The rows come from 4 hidden closed curves, with some noise, and rows from the same curve form a group. Each curve winds through 4 dimensions. The rows are also pushed far along 2 directions, which tell nothing about the answers.
In the rows, zero is written as 128.
Some rows, each with its group after it:
[132 155 132  90 135 152  98 105 110  81 100 145  98 100 133 123 141] => badeb
[143 189 159  63 146 169 100 132 132 147 110  86  91  92 160  85 151] => teguv
[131  98 116 184  94 128 139 154 153 225 147 146 144 112 122  91 111] => teguv
[122 123 116 161  79 160 101 129 144 230 112 183 131  74 138  89 128] => badeb
[112 106 130 156 140  97 165 130 122 102 145 150 165 146 111 170 111] => pugo
[113  84 155 193 113 117 134 181 151 210 165 148 167 136 150 133 123] => teguv
[130 144 134  95 134 155  82 145 118 101 109 147  90  92 153  93 148] => badeb
[127 157 146  69 124 145  60 128 124  82  92 127  84 123 158 114 162] => dun
[141 143 138 111 126  96 151  92 134  87 120 101 136 162  97 159 119] => dun
[123 102 129 144 122  93 135 139 131  98 138 141 149 164 126 154 129] => dun
[144 182 118  57 142 130 145  88 120  75 103 104 123 122 132 116 142] => pugo
[133 115 127 143 143 105 167 144 131 126 156 106 148 151 120 134 116] => pugo
[120  86 131 182 107 123 121 183 148 197 154 158 148 125 151 101 129] => teguv
[123  90 150 179 138 123 130 156 130 150 160 129 138 143 127 151 120] => badeb
[133 127 133 142 162 111 179  96 114  91 146  94 138 150  80 180  93] => pugo
[105 134 122 120 105 160  88 170 136 189 112 178 130  80 182  77 154] => pugo
[117 102  91 157 103 161  97 124 119 170 121 163 121 108 141 116 137] => pugo
[117 110 102 154  88 131 130 155 149 209 132 171 162 107 156  90 135] => pugo
[132 167 141  94 139 185  79 113 114 142 101 116  71  79 136 103 137] => teguv
[151 163 152  82 159 102 155  99 127  61 128  61 118 165 102 151 120] => dun
[125 148 138 105 136 172  77 115 108 110 102 146  84  88 137 119 141] => badeb
[131 134 133 123 138 134 120 106 111  80 118 143 114 119 113 147 124] => badeb
[129 158 120  72 152 129 135 126 116  68 118 117 127 130 151 123 149] => dun
[149 142 151 116 168  84 184  83 122  48 145  57 131 185  70 188  97] => dun
[121  86 135 178 119 123 120 169 135 159 149 160 140 128 138 124 125] => badeb
[114 128 113 136  87 148 106 141 144 207 113 163 139  96 155  91 141] => dun
[104 131 109 136 104 170  92 124 122 186 107 169 122  83 147 112 136] => dun
[118 155 149  91 112 170  66 165 139 178 107 151 110  83 197  73 173] => teguv
[127 109 130 157 110 149 103 174 144 207 140 142 117 101 151  77 131] => teguv
[147 113 130 142 166  83 183 100 109  17 146 114 123 159  57 175  86] => badeb
[151 178 175  63 184 123 145 117 121  56 132  56 109 149 129 144 137] => teguv
[101 152 133 109 122 170  90 136 118 161 101 171 114  70 157 106 141] => pugo

New rows. What belongs after each?
[140 189 149  53 122 163  73 114 132 130  87  97  76 101 150  85 155] => dun
[119  92 136 169 151  85 181 144 124 103 164 130 169 163 106 173 101] => pugo
[114 119 139 127  95 150  52 154 136 161 106 158 100 112 162 103 153] => dun
[131 119  91 125 103 136 116 138 134 152 124 144 138 123 155  94 151] => pugo
[ 96  70 106 210  94 128 125 150 133 202 144 188 163 121 130 144 114] => dun
[133 102 138 156 133 104 145 141 128 109 146 140 151 148 123 148 123] => badeb
[ 99 100 110 171 122 157 113 156 120 191 136 165 133  98 147 123 124] => dun
[120 102 113 180 133 110 189 120 129 162 158 126 169 142  98 160  95] => dun
[151 123 145 139 153  93 181 131 138 109 160  78 139 164  99 140 105] => teguv
[142 137 141 104 149  97 153 131 129  64 136 108 141 159 128 138 133] => teguv
[121  95 141 162 133 105 131 151 131 118 149 121 134 161 119 154 116] => dun
[123 119 126 142 119 142 107 120 119 125 117 165 118 106 126 129 127] => badeb
[113 113 119 173 104 148 134 147 142 235 139 148 144  94 132 105 113] => pugo
[142 153 153  91 154  99 157 117 128  62 134  98 144 158 129 150 135] => teguv
[127 158 141 102  85 171  55 135 147 203  91 134  88  87 160  72 153] => dun
[126  95 130 180  98 117 139 153 148 193 148 160 165 127 137 122 124] => badeb
[120 126 145 138 121 181  66 168 130 195 123 146  92  77 164  82 144] => badeb
[123 130 131 125 122 176  70 156 125 169 117 145  84  83 158  81 145] => teguv
[105  71 115 193  88 109 118 171 146 189 145 182 165 138 147 126 129] => dun
[109 129 158 134 131 170  73 155 123 172 122 147 109  95 166 120 147] => teguv
[126  77  93 188 101 132 128 163 143 206 155 142 146 133 141 103 128] => pugo
[153 170 127  83 145 124 146  94 119  65 109 113 102 113  97 112 117] => badeb
[123  97 132 165 143  82 185 152 135 119 166 125 173 164 114 156 106] => pugo
[141 172 132  80 115 171  86 140 137 166 101 133  90  70 162  50 153] => badeb
[143 153 163 105 182 130 148  96 107  59 136  69 104 144  95 174 112] => teguv
[118 133 100 125 109 192  71 120 114 182 105 150  90  77 152  95 146] => pugo
[129  87  90 196  98 133 150 124 138 215 151 135 152 131 108 122 109] => pugo
[132 162 102  73 133 182  78  97 102  97  89 127  79  96 150 107 158] => pugo
[101 130 123 151 100 154 117 134 134 210 115 180 144  78 142 112 122] => pugo
[138 139 104 101 150 136 130  88 102  55 117 110 110 141 114 154 133] => pugo
[148 168 132  95 136 139 137  84 121 102 106 116 109 104 102 121 120] => badeb
[117 115 113 141  99 126 126 152 143 178 128 159 151 119 155 105 139] => dun
[138 157 117  71 156 159  96 117 105  73 112  99  85 118 148 112 153] => pugo
[113  66 134 201  76 100 105 179 159 199 147 169 154 152 140 125 127] => dun
[131 183 133  46 164 178  80 116  99  70  95 105  69  94 159 104 160] => pugo
[125  96 121 187 142 111 178 109 121 139 159 115 151 150  79 177  88] => pugo
[130 116 113 159  93 141 116 146 144 200 122 174 122  82 123  73 116] => badeb
[153 195 159  41 142 131 103  78 124  54  88  72  80 139 117 132 143] => dun
[145 155 112  97 152 148 138  76 107  85 117  89 102 129 101 145 124] => pugo
[138 130  98  99 135 136 119 111 112  74 118 121 116 140 140 127 147] => pugo
[125 154 145  99 140 154 101 104 111  99 105 133 105 108 134 143 140] => teguv
[145 137 152 122 126  97 139 101 139 103 126  89 123 165  95 156 113] => dun
[123 146 146 106 115 156  64 120 127 134  98 130  83 111 139 121 144] => dun
[150 142 125 117 134 114 151 114 130  99 125 126 117 116  97 109 111] => badeb
[133 135 136 122 148 147 109 114 107  85 118 133  91 106 108 133 119] => badeb
[120  67 126 219  88 102 152 160 154 213 162 175 183 139 128 133 113] => badeb
[127 158 137  92 168 146 128 101 101  73 117 102 103 118 115 149 125] => pugo
[127 126 117 139 163 105 195  90 109  79 146 103 154 155  84 187  98] => dun
[127 134 127 126 131 117 144  91 119  98 121 124 134 143 100 166 116] => dun
[132 154 149  79 110 143  66 148 142 131 100 121  92 120 167  86 162] => dun
[136 189 128  55 173 151 140  85 103  67 107  81 101 112 121 135 133] => dun
[136 127 158 140 156  88 182 104 126  82 150 100 166 171  96 191 107] => teguv
[122 113 145 155 141 112 149 107 119 102 139 131 145 147 102 181 111] => teguv
[137 112  96 150 110 145 130 136 136 187 139 121 130 123 138  96 132] => pugo
[130  91 141 190 105  90 154 136 155 181 155 116 157 164  97 147  99] => dun
[129 106 138 184 117 141 133 142 140 209 149 134 130 108 112 116 105] => badeb
[132 112 127 158 120  85 177 100 136 115 141 118 165 168  87 173 102] => dun
[110  76 133 201 117 116 130 150 134 174 154 141 141 146 109 158 103] => dun
[158 182 158  68 162 132 146 106 126  86 125  70 111 131 125 119 135] => badeb
[124 136 125 110 124 157  82 132 116 112 103 168  94  86 144 100 142] => badeb
[127  75 147 226 113  99 180 136 149 210 179 128 189 163 104 174  96] => badeb
